The same things were measured in two ways. Each way mixes the same 11 hidden numbers, adds some noise and spreads widely along 6 directions of its own, which tell nothing about the thing.
Some things both ways: the first way, then the second way.
[ 10 -15  14  16 -42 -29  18  -2   0 -54 -32  17 -18  -9 -17  45  16   1
 -68  35  -8   1  -6]
[-11  11   1  17 -13  19  34  24  41  51  -8 -28  54 -16  24  23   3 -35
 -27  39  -6 -40 -33  16 -39  21]

[ 35  13 -15  11 -17   9 -31  35  -4  10 -40 -19 -22   2  -8 -10 -42  79
 -19  40  18  -5 -17]
[  1 -15 -22  20   1 -11  12 -30  11 -28  -5  27  -7   6  -1   4 -19   9
  35  15   4   4  20  -3  11 -30]

[ 29  10  67  12  -9  -5   8  15  42 -59 -15  12 -27 -21 -10  62  -8   1
 -55  22 -10   1  -4]
[-17 -35  31  11  31  25 -34  12  12  19   8  -3  15   9  35 -11  37   6
  13  21   9  -7 -38  38 -14 -18]

[ 29  41  10  11 -24  22 -27  37  30 -15   5 -49 -34  41  -3 -49  -7   1
 -35  32  -1 -28  20]
[-23 -13 -24  -4  26  13 -23  26  -6  11  12   3 -26 -17   7  -7  36  16
  -5  -8  32  20  -7  48   3  13]

[ 49 -30 -13 -15   7 -58  15  10  -2   8  -2 -29 -18  29 -23  56  45  10
 -30   0  34  -4  26]
[ 12  -1 -43  16  20  21  29  22 -13   4 -64   0 -11  38  44 -36 -34  -2
   5  18  18 -22  20  28 -20   4]

[  6 -34   3 -60  19 -26   5  -5  19   3  24  38  17 -16 -12  48  19  10
 -25 -67  17  15  18]
[-12 -52  -6  21  25  -3  13  51 -31  18 -61 -22 -10  -2   9 -10  30  54
 -12  10  -6 -18 -15  52 -47  48]

[ 23 -33   5 -43 -50 -28 -18  -4  21  26  41  45  19   9 -58  42  31 -10
 -24  -6 -23  10 -18]
[ 22  -2  -6 -10   5  21 -24 -23  -1 -29  24 -14  18  -2  22  19  20  15
  27   4  25  27 -46  25  -7 -22]

[ 38  75  53  11  36  28   2  44  29 -19 -40 -46 -23  14  37 -37 -22 -60
 -14 -11 -18 -21  25]
[  3   9  35 -21 -11  12 -27 -24   4  13  41  14  25   4   0  41   1 -30
  11 -36 -15  -2  -2 -24 -15 -25]

[ 44 -12  11 -10  23  23 -74  31  19  19  15  16  54  26   2 -60 -45  71
  10 -15 -42  17  -8]
[ 54  19  24  10  28   6 -39  24  -9  23  51  15  31  17 -28   6  29   7
 -15  21 -73  -8 -22 -18  11  50]

[ 50  39   6 -24   0   3  -6  39  34   2   1 -13 -11 -15  29   0  -6  21
 -35   6  29   1  23]
[ 10 -12   4 -17  -9 -10 -27  -6  20  28  26  32 -34  16 -13 -24 -27   5
  23 -44  -6 -21   8 -36   0  25]

[ 16   8  10 -36  22  31 -39  31  16 -12   3   3  16  26 -15  -4 -20  51
  -8 -15 -30  -1 -24]
[-20 -29 -14  26   8   1 -31  14  30  38 -21  41 -47  11 -29 -31  -9  28
   7  14  -8 -10   6  14   5  15]

[-11  26  24 -28  13 -13 -10  -2  12 -35  60 -56 -19  51 -39  46  53 -73
 -33 -45 -62 -16  36]
[-72  -4  -4  10  -1  20  30  31  16  35 -49   0 -25 -26   5  10 -10   7
 -30  19  33   1   3  50 -14  15]

[ 28 -51  29 -19   4  -3   7   2  10  -1 -10  24   7 -39 -14  39  -9  12
 -16 -10  20  38  -1]
[ 14   3  22   2  -9  20  41  66  12  55   4 -17  13  17  35 -12 -29 -33
  -3 -25  26 -52  -6 -15 -28  36]

[  7 -15 -32 -14  -7  46  21   9  14  53 -10 -22 -34  17  -9 -64 -37  28
  20  29  68 -16  19]
[ 42  45  -7 -15 -11 -30  38 -42 -29 -61  15   4 -11  38 -31   9 -48  10
  26 -23   6  33  19 -38  44 -23]

[ 20 -59 -33   0  19  19  32  44 -29 -17 -29  -8  -7 -12   3  -3 -58  79
  -1  30  23  16  -3]
[  6   3   1 -23 -20  -4 -34  -5   5 -20 -12  18 -35  32 -63 -44 -18 -11
  19 -30  32  20  -1 -20  56 -50]

[  1 -68 -45 -23 -14 -18 -15  -1  -5  41  13  24  37 -11 -37  34 -11  82
  22 -39  65  -2  12]
[ 39 -30  53  41  13   9 -17  -3  43  17  56  20  52 -43  -6  44  37  -9
  14  39 -53 -13  -8   5 -23   9]

[ -3  28 -42 -49 -19 -20  -1  12   5  14  22 -68 -34  45 -19   6  29  27
 -51  -5  41 -37  42]
[  9  44   1  11  19 -34  15 -40 -10 -33  31 -21  46  39 -12  34   1  -1
 -14  34 -54  -4  -9 -15  20   5]

[ 40 -21  23 -12  34  -9  29  26   1 -29  -5 -46 -32   8   8  32   2  -8
 -23  13   1  14  24]
[ -4  17  -2  -7 -18   6 -14 -32   4 -19 -10  61 -40  12 -49   7 -51   7
  19 -23  -3  27  32 -17  15 -19]

[ 20  43  51  16 -39 -30   7 -27  28   1 -32  -1 -46 -10   3  20  -1 -23
 -57  34   6 -21  17]
[ 39  -3  12 -14   6  -6 -34 -42  11 -26  58  24  40  -9 -37  30  21  -8
  25 -25 -21  16 -12 -18 -25 -12]

[ 13  -4  91   1 -12  -2  -7 -24  51 -55  24   3 -13  18   1  27   9 -29
 -33  23 -50 -10   7]
[-38 -13 -27  -1  27  35   1  46 -24  25 -62  11 -31  -7  23 -14   0  38
 -24  25   1   6  -4  61 -11  46]

[ 62  15 -12  45   3 -13 -47  45   4 -23  12  24  12  -5 -12  -3   4  12
 -46   5 -53  35   2]
[ 61  36  30   9   2 -11   5  13  16  31  30 -41  47  34  -5  -2  14  -6
 -16  26 -44 -18 -40 -24  14  25]

[ 17  11  -2  27 -50  -6 -17 -23  23  41  -2  17 -26  12 -44   1  -9  42
 -36  47  18 -13  -3]
[ 52  42   0  16   8 -32  34 -81   1 -69  18  13  27  26 -31  28 -30  28
  23  36 -37  30   2 -15  10 -12]

[ 27  -9  -9  28 -38  -9 -29  14 -15  30 -25 -18  30  40 -36 -22 -32  67
 -12  43  -3 -21 -14]
[-11  16 -37 -17 -12  10 -16 -56  17 -58 -18  18   5  -5  -4  17 -33 -10
  11  10  34  27  -2  14   5 -44]

[ -3  10  50   0 -54 -11 -40 -54  25  -5  14  -3 -30   2 -17  42  12   3
 -17  39 -26 -18  -5]
[-12 -14 -59   9  -3   2  52  24 -10   7 -58  28 -33  -4  16 -15 -50  23
   1  12   3 -14  46   6  10  38]

[ 45  26  -6  15 -12 -14 -59  28   6  38  19  15  50   1 -17   3 -21  33
  -2 -23 -34   7   2]
[ 14   5  37 -10   5   9  11 -32   9 -17  19 -27  62   0  50  37  11  -8
   2  28 -27  -4 -34  -1 -12 -16]

[-15  12  33  -9 -15  44  -1  -7  52 -34  13  -2 -19  -3  10 -10   7 -29
  -6  -2  21 -23  26]
[-33 -26 -11  -4   7   5   5  44 -10  29 -29 -17 -41 -17  16 -14   9  34
 -12 -10  23   0  -6  34   4  29]

[ 66  38 -11  45  16 -17 -56  72 -18 -54 -20 -21   8   0   2   6  -3  26
 -60   3 -65  30  -2]
[ -5  -6  -7   4  -2  -6 -18  33  18  39 -14 -24  -2  17 -10 -24  15  -8
 -20   3   5 -26 -18   5   5   9]

[-20 -17  47 -38   9  48 -28 -38  33 -18 -32  17 -27  11  -9 -29 -12  30
  -4   7  13  -9 -20]
[-11  18 -27  17  25  -2  47  28 -20 -28  -5 -56  34  16  61   5   4  -6
 -11  43  35 -22 -29  38  14   5]

Other things, the second way, with their names:
q235: [-19 -33  -1  -6   5  13  42  38  -9  33 -35  44 -32  -2   2 -32 -16  27
  16  -8   0   1  20  15 -12  34]
q21: [ 20   1  19 -26   5   7 -73 -22  14 -22  56  36 -25  -7 -41  -9  11  14
  22 -30   8  29 -28  -7  32   0]
q54: [ -5  -4  41   0  26   6  35  72  13  73  -6 -17  -5   3   9 -33  14  -7
 -26 -21  22 -27 -13  34 -44  57]
q985: [ 25  18 -14 -20   1   1  11 -13 -23 -10  -2 -13  47  41  34  10 -16 -20
   6   5 -27 -19  -3 -24  -6  -7]
q338: [-15 -21 -14  10  14  -3  15 -20 -14  -8   3  34 -18 -27   6  41  -2  36
  16  -6 -19  17  34  20 -32  21]
q281: [-25 -19  25 -29 -29   8  45  -7  29  -8   8 -40  30 -47  65  29  -1 -22
  11  -4  44  -4 -22   1  16 -28]
q22: [ 33  14 -15 -16 -10 -12 -65 -69  18 -67  52  26  14   6 -26  28 -30  -5
  23 -23 -15  -8 -16 -44  10  -9]
q675: [  5  20  16 -48 -30  15 -19   8  23 -20   0 -28 -18  29  13 -41 -46 -35
  10 -39  70 -20 -36 -30  62 -29]
q547: [-29 -16  -9 -53  18  10  -3  14 -41 -45 -35 -63  16  17  68 -29  14 -16
 -10 -38  74  -5 -35  31   6 -29]
q630: [ 44   3 -51   9  -4 -18  45  43 -33  25 -26 -34  -1  59  48 -30 -23  -7
   9  -6  -2 -44  27 -33  16  20]
q197: [-27 -59  18  12  16  10  11  30  22  22  -7   7  -1 -18  33 -14  16   0
  21 -18  47 -25  -7  44 -53  -3]
q57: [-14 -20  10 -25 -35  15 -51 -21  64   6  14  68 -39 -46 -58 -22 -26  -1
  19 -13   6  14  -1 -19  45  10]
q569: [  3   5  37  11  10   0  35  26  13  29  42 -40  56   5  44  18  24 -48
  -3   4  20 -29 -14  10 -19 -14]
q31: [ -1  16  22 -15  17 -24 -18 -29  11 -36  51 -36  35  15  16   3  26 -16
  -3   8  17   0 -36   5  29 -29]
q480: [-18 -21  36  -6  15   5  12  19  53  80  19  16  -6 -32   0 -17  21 -10
  -6 -23  14  -7  -2  31 -59  37]
q49: [ 28  20 -17  37  34 -28  -6 -23 -44   5   8 -22  31  34 -11  60  32  23
 -20  11 -72   2  18  15 -62  11]
q28: [-25 -29   7   6  23   6  13  40  -6   8 -27  14 -13  -3 -20 -17   4  14
  -3 -11  23 -12  -9  38 -35  35]
q942: [ 73  16  29  28  -1 -20  -2  15 -20  30   0   3   9  53 -46  11  -8  -8
   4 -10 -67 -11  36 -42  -1  -4]
q519: [-22  -4 -19 -45 -20  31  15  16  -3 -15 -54 -30  -1  -3  42 -30 -25 -19
  -3  -2  54   7 -18   9  42 -22]
q568: [ 21   3  -8   3  17 -14 -73 -31  -2 -26  30  26  -9  42 -34 -15   6  -8
  23 -20  -9   2  -3 -16  22 -33]
q960: [-25  -8 -55 -14  -1   5 -11   2  14  20 -34  32 -47  -9 -13 -30 -23 -18
   2 -40  46   4  44  12 -19  -6]
q415: [ -1   2  38  20  29  -5  -7 -10 -10  10   5 -27  28  31  21  11  38   3
  -5  39 -29  12  -5  22  12 -41]
q483: [-44 -43  -6  13 -11  -9  64  28  -9  34 -81  -8 -38 -12  13   1 -20  33
  -2 -11  23 -15  34  31 -43  11]
q498: [ 21 -24   4 -21  -3 -13 -27  -5  17  19  20   1  12   7 -10 -26  23 -25
  16 -34   6  -9  -5 -18  -4 -19]
q440: [-23  36 -11 -29 -44  13   9 -90  17 -83  18  -4  29 -38   7  78 -29   9
  20  33  17  54 -40   4  37 -54]
q553: [ 32  17  15 -23   8 -13  21  55 -31  33  16 -48  19  48  31 -33   8 -39
 -11 -38   8 -29   6 -30  28   6]
q788: [ 30  29  -3   4  -9 -30   4  -6   6  21  49  19  -9  -7 -60  43  -6   0
 -12 -30 -47   2  36 -37  -5  41]
q909: [-41 -23 -13   4 -10   1  19  -1  -7  30 -59  47 -67   4 -25  -5 -31  55
  12  -3 -11  23  36  17  -1   9]
q405: [-23 -28   9 -12  32   6 -30  35   4  53  11   4   0 -21  -8 -23  64 -20
 -26 -16  -4   6   4  34  -5   7]
q474: [-19 -12   7   6  31   9  57  29 -10   5 -13 -55  54  24 106 -19   2 -32
  -1  20  43 -43 -15  32 -21  -8]

Some of these things the first way, each followed by its name:
[ 27 -20  24 -23  -5  30 -30  13  40   7  26  20  26   1  -1 -25 -28  40
  -4   4  -2   8   0]	q21
[  9 -16  37 -34  30   9  -3 -25  17   7  -1  15  17 -26  29  12  -7   1
   4 -33  11  17  21]	q547
[  4 -26  10   8 -15  36  22   6   6  -6 -58   7 -26 -37  -6  -4 -41  32
 -12  38  51  12 -10]	q569
[ 10 -17   2 -17  -6  32  20 -10   7 -10 -33 -17 -35 -20  35 -33   7 -13
 -10  35  54   8  26]	q788
[ 52 -34  35 -34   5 -22 -25   0  14 -14 -44  22  28 -28  33  20  -2  66
 -29   8  34  27  -6]	q22
[ 24   4   9 -25   0  26   1  38  20 -31  -5   4  -9  21  15 -39 -23   4
 -16  20 -32 -10  -5]	q440
[ 57  11 -12 -44  72   9  21  29  19  11  21  22 -13  -8  39 -15  18 -15
 -20 -29  -1  42  29]	q480
[  3  67  72 -12   3  29 -41 -38  22  11 -48   1  -6  32 -10 -27  29 -83
 -14  -7 -54 -11 -13]	q49
[-31 -15  12 -22 -25  55  -7 -27  29  16  13  46  12 -41   8  -4 -30  14
  41 -10  28  -9  -2]	q281
[ 19 -47 -13 -24  11   6   4  -7   7  32  43  31  21 -21 -26  19   3  22
 -15 -26  11  44  18]	q54
[ 52  31  21  36 -17  23 -16  60  11 -30  -3 -12 -11 -11   2  -1 -50  29
 -33  55 -52  13 -14]	q909
[ -8 -36  62  20  24  54   7 -30   7 -13 -56  36  -2 -29  -3   7 -24 -28
  41   5  -7  21 -18]	q942
[ 43  29 -12 -22  18  10 -48  41   9  59  49  -7  16  25 -11 -33 -67  62
   3 -16 -59   5  -2]	q235
[ 16 -56 -12 -25 -31   4   6  -5   4 -19  -7  14  -9 -43  -3  42   1  74
 -35  41  60  29  -4]	q31
[ 10   7  33 -22 -19  17  -9 -21  17  36 -33  25  13  -1  12 -15 -33  23
  10  21   5 -15 -17]	q985
